The rows of a group lie close to one hidden flat surface of 14 dimensions, which passes through zero. Surfaces can cross.
Some rows, each with its group after it:
[ 3.83 -2.30  2.02  0.25  1.20  2.64  0.83 -1.22 -2.66  1.58 -1.15 -2.56
  1.85 -4.02 -0.62 -2.25 -3.31 -0.46  2.27] => W
[-0.54  0.09 -1.49 -4.26  0.16  1.35  1.44 -1.96 -3.29  0.11 -0.02  1.88
  0.63 -4.83  4.39 -2.14  0.82 -0.49  3.77] => W
[-7.05  0.29  1.95 -3.45 -0.86 -1.26 -1.46 -1.37 -1.04 -1.80 -1.91  1.96
 -1.52 -0.18  2.05 -1.29  1.21  2.40  3.28] => P
[ 1.09 -1.31 -0.80  1.11 -5.86 -1.54 -0.73  1.84  0.43 -1.38 -2.51  0.48
  2.13  0.74  1.14 -0.41  2.11  4.39 -2.89] => U
[-0.25  3.06 -2.78 -2.43  0.20  1.67  2.58  0.50  1.57 -5.52  0.55  1.18
 -2.33  1.29 -2.99  2.91 -2.04  0.51 -0.36] => P
[-0.13 -3.93  1.56 -1.15 -0.07 -0.84  0.93  2.08 -1.63 -1.95  2.31  0.23
  3.03  3.11  1.53  1.31 -3.47 -1.57 -0.84] => P
[-4.20 -3.51  1.25 -0.19  0.64 -0.90 -0.80  0.15  0.97  0.33 -1.09  0.09
  0.02  0.51 -0.37 -1.09 -3.13  1.83  1.04] => W
[ 4.80 -0.69  2.80 -0.22  3.96 -1.24 -0.43  2.05 -1.56 -2.86 -0.28 -4.10
  0.29  2.57  0.76  1.10 -4.04  0.00 -2.05] => W
[-0.13 -1.41 -2.67  1.09 -0.20  0.80  3.66  0.87  0.97  1.62 -1.24  2.46
 -0.07  3.21 -1.13  3.34  4.97  0.80 -0.35] => V
[ 1.50 -2.99  2.35  4.24  1.41 -1.52  0.31  1.42 -1.83  4.63  1.13 -1.59
  1.37 -0.30  0.62 -1.43  1.54 -0.95  1.22] => P
[ 1.71  1.41 -2.34  1.20  0.43 -3.72 -0.46  3.01 -1.15 -1.71  2.41 -1.23
  0.21  1.17 -0.64  0.34  0.91  3.43  3.40] => W
[ 1.81 -0.19  1.25 -0.45  4.03 -2.92  0.81  0.47 -1.13  1.07  1.80  4.85
 -1.93 -0.37  1.28  3.14  4.70 -1.51  2.06] => U
[ 0.71 -2.23  1.59 -4.39 -0.44  0.87  4.47 -0.62 -0.90  0.68 -2.92  2.66
 -3.59  5.63 -2.56 -1.03 -0.07 -1.73 -0.11] => W
[-1.18  0.33  3.86 -0.53  1.06  1.69  0.88  1.68 -1.30  2.35  2.06 -1.63
  4.05  1.40 -0.77 -1.62 -4.54 -0.35  0.60] => W
[ 4.79  1.10  0.02  3.76 -5.52 -1.22 -0.33 -1.13 -0.85 -2.76  0.68 -2.21
 -3.88 -0.49  0.06 -1.39 -1.58 -0.30 -0.13] => V
[-2.74 -3.98 -1.07 -0.29 -1.36  2.53  1.84 -1.17  0.64  0.91  0.87  3.28
 -1.52 -0.61 -3.53  0.81 -1.81 -4.21  0.97] => V
[-1.12  0.05 -0.18 -0.26  3.81  3.02  2.41 -0.50  0.45 -0.04 -0.76 -3.03
 -1.87  5.43 -2.45  1.33 -0.30  0.10 -3.27] => V
[-0.25 -2.40  0.13 -1.51  0.71 -0.22  0.16 -1.36 -4.59  1.04  0.59 -1.30
  0.92 -1.61  2.32 -1.80  1.59  1.31  4.76] => P
[ 3.52  0.93  1.60  0.12  0.18  0.65 -0.51  2.61 -3.18 -2.17 -0.70 -2.00
 -0.34 -0.55  0.54  4.71 -2.17 -1.24  2.66] => U
[-1.89  0.79  1.73 -1.13 -2.28  1.46 -0.40  0.99  2.68  2.89 -3.29  1.21
  1.27 -2.09  1.14 -2.33 -3.50 -1.03 -0.78] => U
[-2.91  4.39 -2.81 -2.63  1.30  0.28 -2.14  1.51  2.52 -3.01  0.49  0.23
  2.43  0.03  0.00  2.55  0.45  1.23 -0.19] => W
[ 0.38 -4.46 -1.32  2.16  0.31  0.93  1.96 -0.78  2.22  3.07 -2.24  0.58
  0.88  0.94 -3.65  0.70  1.11  0.87  0.07] => V
[-0.51 -4.04 -1.01  1.17  1.86 -0.28  0.59 -2.25 -1.79 -3.09  1.50 -3.98
  0.14  0.24  1.86 -0.23 -3.91  1.22  1.28] => V
[-0.03  4.58  0.84 -1.03  3.84 -1.22 -1.65  2.67 -0.34  0.92 -1.34 -0.96
  0.30 -1.25 -0.61 -4.31 -0.68 -0.91  0.78] => V
[-2.27  0.61  2.04  0.78  0.08  3.47  2.00 -2.05  0.57 -1.16  0.35  1.53
 -0.27  0.17 -0.91  1.88 -0.41 -3.02 -2.20] => V
[ 1.05 -1.19  0.77 -2.13  1.17  0.00 -0.48  1.93 -3.61 -1.65  1.23 -1.09
 -1.93  4.02 -3.04  1.43  0.67  0.91 -0.45] => P
[ 0.88 -4.53  1.25  4.24  2.18 -1.89  2.14 -1.47 -0.23 -4.53 -1.87 -0.54
  0.53 -3.33  1.67 -0.51 -2.66 -1.94  0.90] => P
[-4.06  2.03  2.31  2.05  3.40  2.49 -1.52 -0.41 -0.62 -0.26  0.81 -0.96
  1.96 -1.53  1.02  0.53 -0.33 -5.04 -2.68] => V
[-4.25 -0.43 -1.51 -1.00 -0.44 -0.88 -2.93  1.35  0.84  3.74 -0.72  1.01
  0.40  0.55 -2.99 -0.68  3.34  3.64  1.60] => W
[-3.28 -2.27  4.67 -0.90 -0.78  0.03 -0.16  1.79 -2.71  1.46 -1.40  0.24
  2.48  1.06  0.87 -2.97  0.54  0.95 -0.83] => U
[ 4.22 -1.55 -0.79 -0.52 -3.91 -2.91 -0.83  1.50 -1.28  1.90  1.76  0.60
  3.62  0.29  1.51 -2.21  1.96 -0.25 -0.08] => P
[ 1.56  2.29 -3.10 -3.09 -0.42  0.27  0.36 -0.55 -0.83  3.45  2.80 -0.23
 -0.59  1.61 -1.54 -1.63  2.40  1.34  2.96] => W
[ 1.50 -3.25  0.35 -0.84  0.81 -1.22 -1.14  0.98  2.80  0.12 -2.24  1.93
  0.92  0.36 -3.10 -1.76 -1.83 -3.40 -2.42] => P
[ 0.53  5.94  0.78  0.54 -0.32 -0.14  0.44 -0.44  1.54  2.89  0.69  2.45
 -0.67 -3.46 -1.81 -3.49  1.94  0.65  1.40] => V
[ 0.54 -2.00  2.93  0.66 -1.54 -3.25  0.45  1.62 -1.87 -3.45 -3.88  3.36
 -0.63 -1.75  3.24 -1.89  2.97  0.08 -1.50] => P
[ 1.90 -0.35  3.48  0.85  2.01 -4.27  1.59  1.14  0.92 -2.73  1.57  2.46
  1.60  1.89 -2.08 -2.04 -2.31 -1.88  0.18] => U
[-1.82 -0.58 -0.02 -4.72 -0.39  2.66 -0.91 -0.82  0.13 -1.50 -1.68 -0.82
 -0.66  1.74 -4.38  1.13 -2.56 -0.45  0.85] => P
[ 2.69 -2.69  1.44  1.45  0.18  1.14 -1.25  5.26  0.13  2.22 -2.21 -2.05
  4.11 -1.37 -2.14  2.24 -4.94 -1.00  1.17] => U
[-0.94 -1.00 -1.14 -0.29  0.97  1.33  1.29  2.94  1.76  0.59 -3.89  2.28
 -1.02  0.14 -0.63  3.65  1.14  1.56 -3.31] => U
[ 2.39  0.47  0.50 -2.70 -2.16 -0.01 -4.66 -0.93  0.18  0.39  0.41 -3.18
  0.70  1.59 -2.00  0.64 -0.27  1.75 -1.84] => V
[-0.73 -1.09  3.64  4.27  4.09 -1.02  0.34  1.66 -0.61 -2.11  2.65 -1.17
  0.78  1.89 -1.78  2.22 -0.96 -1.60 -0.76] => U
[ 3.76  0.98 -2.94  0.37 -3.42  1.86  3.39 -0.90 -0.91  3.05 -0.86 -0.05
  2.84 -0.31  2.68  1.03  3.61 -1.53  2.72] => P
[ 1.04 -2.19 -3.11 -2.94  1.24  0.27 -1.40  1.66 -2.65 -2.80  5.34 -1.20
 -0.60  0.74 -2.97  0.86 -2.12  1.99 -1.96] => P
[-0.05 -2.36  1.74 -3.51 -2.40  3.40  0.90  1.13 -2.14  3.15 -4.20  0.23
  2.64  2.13 -0.30 -1.01  1.39 -0.17 -2.70] => U
[ 1.70  0.61  4.17  0.03  2.72  0.63 -0.37  1.07 -3.39 -0.20 -1.11 -0.74
  0.10 -0.25 -0.34  0.21  2.92  0.69 -2.07] => W
[ 2.35  0.97 -1.34 -2.72 -0.18 -0.52  0.38  3.09  2.03 -0.25  0.34 -0.38
  3.51 -0.20 -2.97  0.57 -6.30  2.15  2.79] => U
[ 1.02  3.55 -4.56 -1.28  1.11 -0.18 -0.42 -0.80  4.56  4.51  3.32  0.16
  0.12 -2.80  4.12  0.11 -2.58  2.11 -0.46] => U
[-0.83 -0.57 -0.59  2.18  0.42  2.64  1.70 -1.21  3.53  0.41 -3.72 -0.60
 -0.50 -0.35 -1.18 -1.85 -1.70 -0.09 -4.90] => U
[-1.15 -1.52 -5.70  1.83  3.13 -2.13  1.14  2.66 -1.98 -3.86  3.08 -1.04
 -0.60  3.09  1.65  2.87  2.01 -3.35  1.14] => V
[-1.41 -0.76  3.87  1.87 -0.43  3.60 -1.80 -1.66 -0.82  3.74 -1.73 -1.91
  3.48 -1.35  2.83  3.39  2.29  1.81 -3.11] => V
[-0.27  2.75 -1.12 -2.55 -1.67 -0.52  3.39 -1.28  1.46  3.73 -0.66  1.24
 -2.78  2.38  1.01 -5.87 -0.39  2.64  1.22] => V
[ 1.46 -2.81 -0.62 -0.57 -2.13  1.63 -0.62 -0.22 -2.48 -1.93 -4.24 -2.29
 -1.04 -0.66  1.64  0.17 -1.10 -3.48  0.82] => U
[-3.02  0.32 -1.39  0.34  4.11 -0.58  1.02  0.38  0.53  0.13  1.25  1.21
  0.13  0.46  3.01  2.65  2.86  1.54 -0.59] => W
[-1.63  0.87  0.01  3.75 -0.93 -2.37 -2.59  0.73  1.53 -3.27  1.50 -0.55
  2.62 -1.48  2.47  1.95  0.67  0.59 -2.35] => W
[ 1.97 -0.76 -1.63 -3.80  2.28  1.52  0.81  1.30 -0.70  1.71 -2.94  0.24
 -1.44  0.33  1.26 -0.82 -0.34 -0.69 -0.85] => U
[-0.57 -1.35  0.53 -1.12 -4.12 -1.15 -0.97  1.56 -3.93  0.47 -0.94 -0.63
 -2.22  1.28  0.89 -0.76  1.15  4.26  2.82] => W
[ 2.40  0.67  1.54 -2.67 -2.63 -2.88  1.70  4.13 -3.24 -2.83 -0.59  3.49
 -0.10  1.67  0.22 -1.64  0.61 -1.24  1.95] => W
[-0.24  2.05 -4.59 -1.83  1.27  1.42  0.84  0.54 -0.61  1.17 -1.48  1.27
 -3.18 -1.63  3.40  2.77  3.05  0.86  0.79] => P
[-0.78  0.05 -0.45 -4.88  1.72 -0.15 -2.18 -1.56 -2.60 -1.99  2.60 -2.19
 -0.25 -0.87  2.24 -1.73 -3.58  1.80  0.96] => P
[ 3.71 -0.02 -5.16 -4.95  3.45  0.92  0.47 -0.08 -3.77 -0.64  5.20 -3.20
  0.59 -0.91  3.10 -0.73 -3.53  0.69  2.15] => P
[-0.11  2.61  2.00  1.21  2.79  1.57  2.96 -0.81 -3.90 -2.07  0.67 -3.23
 -0.70 -0.82  6.15  0.20 -1.55  2.94  0.49] => V
[ 1.16 -0.97  2.65  0.91  0.68 -0.45  0.48  0.88  0.11 -1.99 -2.83 -0.33
 -0.22  1.28 -4.76 -2.98 -1.28 -2.34 -0.83] => U
[-2.48  0.12  0.75  3.77  4.64  0.26  2.24  2.27 -1.59 -0.31 -0.78  0.78
  0.64 -2.99  2.96  0.07  0.51 -1.82  0.46] => V
[ 0.06  0.62  0.11  3.36  1.34  1.25  0.25 -1.28 -0.28 -1.74  0.24 -4.67
 -2.40  0.23  0.48  2.01 -2.63  4.04 -0.14] => W

New rows. What belongs after each?
[ 2.39  1.48  1.77 -5.75  2.22  0.19 -1.72  0.88  1.23 -0.31  2.29  1.73
  2.73  0.53 -3.35  4.51 -1.88  2.42 -0.31] => V
[ 1.07 -5.40 -1.69  1.14  1.16 -2.62 -0.18  0.37  3.63 -1.33  0.54  2.01
  0.15  1.39 -5.46  1.59 -2.33 -1.88  0.13] => V
[ 1.39  2.08  0.38  2.18  1.61  2.23  2.48 -1.13  2.96  1.45  2.04  1.04
  2.82 -0.74 -3.09 -0.81 -2.15 -5.43 -2.12] => W
[ 1.09  2.18 -1.78  0.16  2.56 -0.65 -2.97  1.36 -1.52  1.85 -0.14 -2.64
 -4.00 -2.75  1.40 -0.86 -0.96 -2.04  3.01] => U
[-0.70 -3.28 -1.53  0.67 -0.28  0.68 -3.80 -0.99  2.16 -1.01  1.49 -0.50
  0.09  0.27 -6.44  1.51 -0.56 -3.90 -0.82] => V
[ 1.15  3.74  0.51 -2.75 -1.41 -2.93 -0.24 -1.25  2.96 -1.53  0.83  5.40
 -1.12 -1.92 -1.60  1.07  0.16 -2.57  4.46] => U
[ 0.73  1.96 -0.49  1.72  4.07  1.20  4.97 -2.21  1.50 -1.05  2.61 -1.60
 -1.37  1.36 -1.39 -0.23 -2.12  2.61  0.25] => V
[-0.89  2.91  4.10  1.68 -2.37  2.98 -2.91  1.21 -1.25  4.59 -0.21 -1.85
  0.02 -0.14  0.91  2.75  0.53 -0.92 -2.04] => U
[-3.27  0.69  0.21  0.67  5.37  4.52  1.73 -4.67  1.14  2.60  0.44 -0.22
  0.70 -2.94 -0.46 -0.01  1.14 -0.22 -0.69] => W
[-1.60  0.89 -1.67 -3.67 -1.95  1.31 -1.50  1.42  2.30  4.05 -0.52 -0.76
 -0.31  1.86  2.10  0.43 -5.45 -0.50  0.04] => W
[ 0.64 -0.67 -2.47  1.76 -4.07 -1.19 -0.77 -3.91  4.06  0.19  3.08  0.94
  2.39  0.37  0.94  2.60  0.70 -1.80 -0.85] => U
[-2.22  0.67  3.71  3.59  2.15 -2.97 -1.73  3.33 -0.29  0.22  1.45  2.45
 -0.86 -1.25 -1.76  1.86  0.92 -0.43  1.97] => U
[ 1.09 -0.36 -3.86 -0.15 -2.47 -0.61 -0.64 -2.20  1.95  2.49  1.37 -2.01
 -1.85  2.39 -3.51 -1.18  1.07  2.10  2.59] => W
[-2.10  0.46  0.80 -2.38  4.43  0.16 -3.11 -0.37  0.45  2.92  0.82 -0.70
  3.99 -3.52 -1.61 -1.05  0.17  3.18  2.06] => V
[ 2.88  0.83 -0.10  0.62  0.04  0.03 -0.56  3.27  0.59 -1.56 -0.91 -0.47
 -0.27  0.08  0.87  2.26 -3.20 -0.47 -2.97] => P
[ 0.89  3.40  1.99 -2.28 -1.45  2.06 -0.22  3.52 -1.77 -1.09 -0.77 -0.82
  0.84  1.80 -2.00  4.56  0.38  3.54 -0.01] => U
[-2.58  2.34  1.29  2.18 -2.35  2.77  3.02 -0.09 -0.73  3.72  2.35  1.37
 -0.15 -0.72  0.16 -1.44  0.02 -0.69  1.81] => W
[-1.23 -3.80 -4.67  0.55  1.70 -1.99 -1.84  1.28  1.24 -0.06  0.46 -0.57
  0.84 -1.84 -3.26 -0.23 -1.11 -0.37  4.58] => U
[ 1.53  0.88  2.70  1.48 -3.66  1.35  1.66 -0.77  0.86 -0.33 -0.78  3.13
 -0.72 -1.47  0.36  1.20 -0.36 -0.83 -1.45] => V
[-2.28  2.85 -1.44 -0.79 -3.52  0.79 -4.79  1.60  3.59  3.74 -0.40 -1.43
  0.54  0.26 -2.35 -0.39 -2.37 -0.34  0.72] => U
[ 2.21 -1.30  0.75  1.26  3.81 -1.87  3.13  0.34  0.15  1.38 -2.96  2.18
 -0.74 -0.93  4.40 -1.92  1.83 -3.71 -0.46] => P
[-0.22  2.78 -2.52  0.40 -4.19 -3.29 -2.90 -1.87  1.38 -2.23  2.52  1.97
 -3.05 -2.20  2.29 -2.83  1.65 -0.93 -1.26] => W
[-2.32  3.07  1.69 -1.20 -0.39 -2.27 -1.92 -1.80  1.65 -2.76  0.17  1.11
  0.24  0.79  1.81 -2.40  1.09 -0.03 -2.43] => V
[ 0.72 -4.77 -3.73 -0.23  1.47 -1.42 -2.71  0.40 -2.07  0.61  1.12 -4.00
  0.42  2.47 -1.78 -2.36  0.03 -2.17  1.35] => U
[-2.45 -2.96  1.85 -4.19  0.97  1.39 -0.21  2.01 -3.95 -0.89 -1.14  0.36
  0.44 -1.02  1.44 -0.01 -1.83  1.81  1.60] => P
[-1.36  0.96  3.26  2.93  0.88 -5.05 -2.30  2.23  2.92 -2.69 -0.20 -1.28
 -2.18  5.38 -3.87  0.69 -2.87 -0.55  0.85] => P
[ 0.34 -3.19  0.81  4.10  1.10  1.25  0.80  0.04 -0.80  4.66  4.11 -1.32
  3.63 -1.21  2.20 -0.05 -1.15 -0.60 -0.66] => P
[ 0.38  2.44 -3.75 -3.29 -0.24 -1.87  0.69  4.31  1.31 -1.59 -2.23  2.25
 -1.26  1.94 -4.50  0.52 -0.08  1.47  4.06] => W
[ 2.01 -0.22  0.69  0.00  0.91 -0.55  2.47  1.73 -0.71 -0.25 -1.28 -0.01
 -3.30 -0.15  0.95 -1.17 -4.22  2.11  1.44] => V
[-1.32 -2.43 -3.67 -3.29  0.92 -2.43 -0.02  1.17  1.56 -0.27  0.97  3.46
  0.43  2.93  1.54  2.06  2.96  0.37 -1.06] => U
[ 0.63  2.11  1.84 -0.91  4.13  1.94 -2.81  1.19 -0.34  1.42 -1.00 -0.21
  4.23 -4.54 -4.24  1.27  1.94  1.38  2.01] => V
[ 1.96  2.67  1.71  3.62 -1.18 -0.19 -0.54 -0.45  1.92 -0.05  0.39 -1.84
 -1.09  3.01  3.85  2.54  0.39 -2.00 -5.32] => P
[-1.18  0.05  0.58  0.52 -1.91  1.69 -1.88 -3.63 -0.39  1.43  1.73 -0.27
  1.30 -1.61 -0.49 -1.78  3.16  0.65 -0.39] => W
[-1.59  1.26 -1.24  0.97 -3.40  0.93  1.69 -1.17  3.17 -4.15 -0.98  3.93
  2.17 -0.20 -1.64  1.47  0.86 -4.53 -1.36] => W
[-3.39  1.36 -0.15 -2.15  2.91  1.84  0.71  2.18 -1.10 -2.47 -2.24 -2.17
 -1.95  0.83  1.44 -1.88 -4.69  2.16 -0.97] => U
[-3.53  1.76 -1.36 -0.02  2.80 -1.79 -1.13  1.58  0.47  3.45 -1.08 -1.20
 -2.37  1.47  1.49 -3.46  1.88  2.58 -0.82] => V
[-3.17 -0.66  1.67 -0.39  1.05  0.68 -1.76  2.67 -1.59  3.94 -0.84 -1.34
 -0.86  1.70 -3.42  1.10  0.32  1.66  4.29] => P
[ 2.76  3.31 -1.16  1.87  0.94  1.21  1.93  3.12  1.50  2.79  1.41  0.98
  0.32  0.25 -1.74  0.81  0.61 -0.14 -2.36] => P
[-2.94 -2.37 -2.02  3.81 -1.72 -0.50 -1.79  1.15  1.74  1.98 -0.65  2.41
 -2.00 -0.87 -2.84 -0.79  2.75 -4.57 -0.87] => V
[ 2.14  0.68  2.17 -2.36 -1.90 -3.89 -0.80  1.04  0.37 -0.59  1.40 -1.04
  3.36  4.21 -0.62 -3.46 -3.41 -0.90  2.77] => P
[ 2.61 -5.45 -1.30 -0.99 -1.08  0.00 -0.02 -3.09  0.52  2.02 -3.09 -0.46
 -1.04  1.09 -4.29 -1.02  3.54  0.79  1.25] => W
[-1.76  1.74  0.47  4.55 -1.85  0.53 -0.24 -2.73  2.79  1.39  2.50 -1.12
  0.86  0.26 -1.22 -1.05  1.24  2.79 -3.08] => U
[-2.70 -0.15  0.91 -2.12  2.01 -2.59  1.63 -3.52  2.49 -3.63  2.97  3.93
 -0.10  2.06 -1.95 -2.79 -1.32 -3.99  1.40] => U
[-0.93 -0.43  2.19 -0.69 -1.22  1.41 -2.69  3.56 -2.23 -1.89  0.32  0.29
 -1.48  0.77  0.31  3.51  0.08  1.66 -6.75] => P
[-2.11 -2.58 -1.50  0.84 -0.12  1.25  0.82 -3.17  3.93  0.76  0.42 -1.27
  0.42  3.83 -0.01  2.52 -2.13 -1.29 -2.15] => W
[-0.11 -1.00  1.94  5.41  3.72 -0.42 -0.27  1.66 -0.77  2.45  4.21 -1.42
  1.50 -1.64 -1.75  1.63 -0.18  0.36  1.45] => U
[ 2.10  4.42 -0.30 -4.33  3.13 -0.97 -1.66 -0.02  0.94 -0.70  3.05  0.52
  1.45 -2.53 -5.13 -1.62 -1.69  2.39  3.30] => V
[-0.05  1.58 -0.64  2.32  2.90 -4.67  1.36 -0.70 -0.96 -0.95  0.30  0.96
 -2.38 -0.76  4.23 -2.40  3.04  0.95  3.06] => P
[-3.55  3.93 -0.95  0.96 -1.93  3.50 -3.68 -1.03 -3.76 -0.25  1.81 -3.02
 -0.84  0.53  1.63  3.39  6.68 -1.38 -2.60] => V
[-2.71 -0.23  1.40 -3.61  3.79  0.39  1.91 -2.06 -1.45  0.71  1.42  0.71
  0.22  2.58  3.71 -1.50 -1.18 -1.99  0.32] => P
[ 1.04  2.78  0.56 -0.56  2.64  2.02  0.43 -3.52 -0.33  1.70 -0.88 -2.06
 -2.75  1.38  1.06 -1.28  2.37 -1.28 -0.44] => P
[-2.77  0.20  4.08  0.02  5.15  1.53  3.53  0.72  0.44 -0.19 -4.83  1.80
  1.27 -1.70  0.68 -1.38 -0.43  0.38 -0.71] => V
[-1.51  1.00 -0.60  2.30 -2.65  1.17  1.43  0.31  0.31 -3.44 -0.68  1.27
 -1.52  1.05 -1.32  4.05  2.22  1.22 -1.12] => P
[-0.50  0.66 -1.91  2.35 -3.37 -2.41  0.33  0.35 -1.53 -0.16 -0.53  1.26
 -1.67 -2.07  3.09 -2.33  3.85  0.97  2.67] => V
[ 0.29  2.23  0.07  2.96  1.23  0.32  3.17  0.57 -0.22  2.55 -1.55  0.38
  2.94 -2.00  3.64 -4.05  0.09 -4.36  1.42] => V
[ 0.28  1.28 -4.02 -0.95 -0.43  3.58 -0.31 -1.05  1.43  1.22  3.89 -0.72
  0.45 -0.58 -2.95  1.51 -0.39  0.64 -2.82] => P
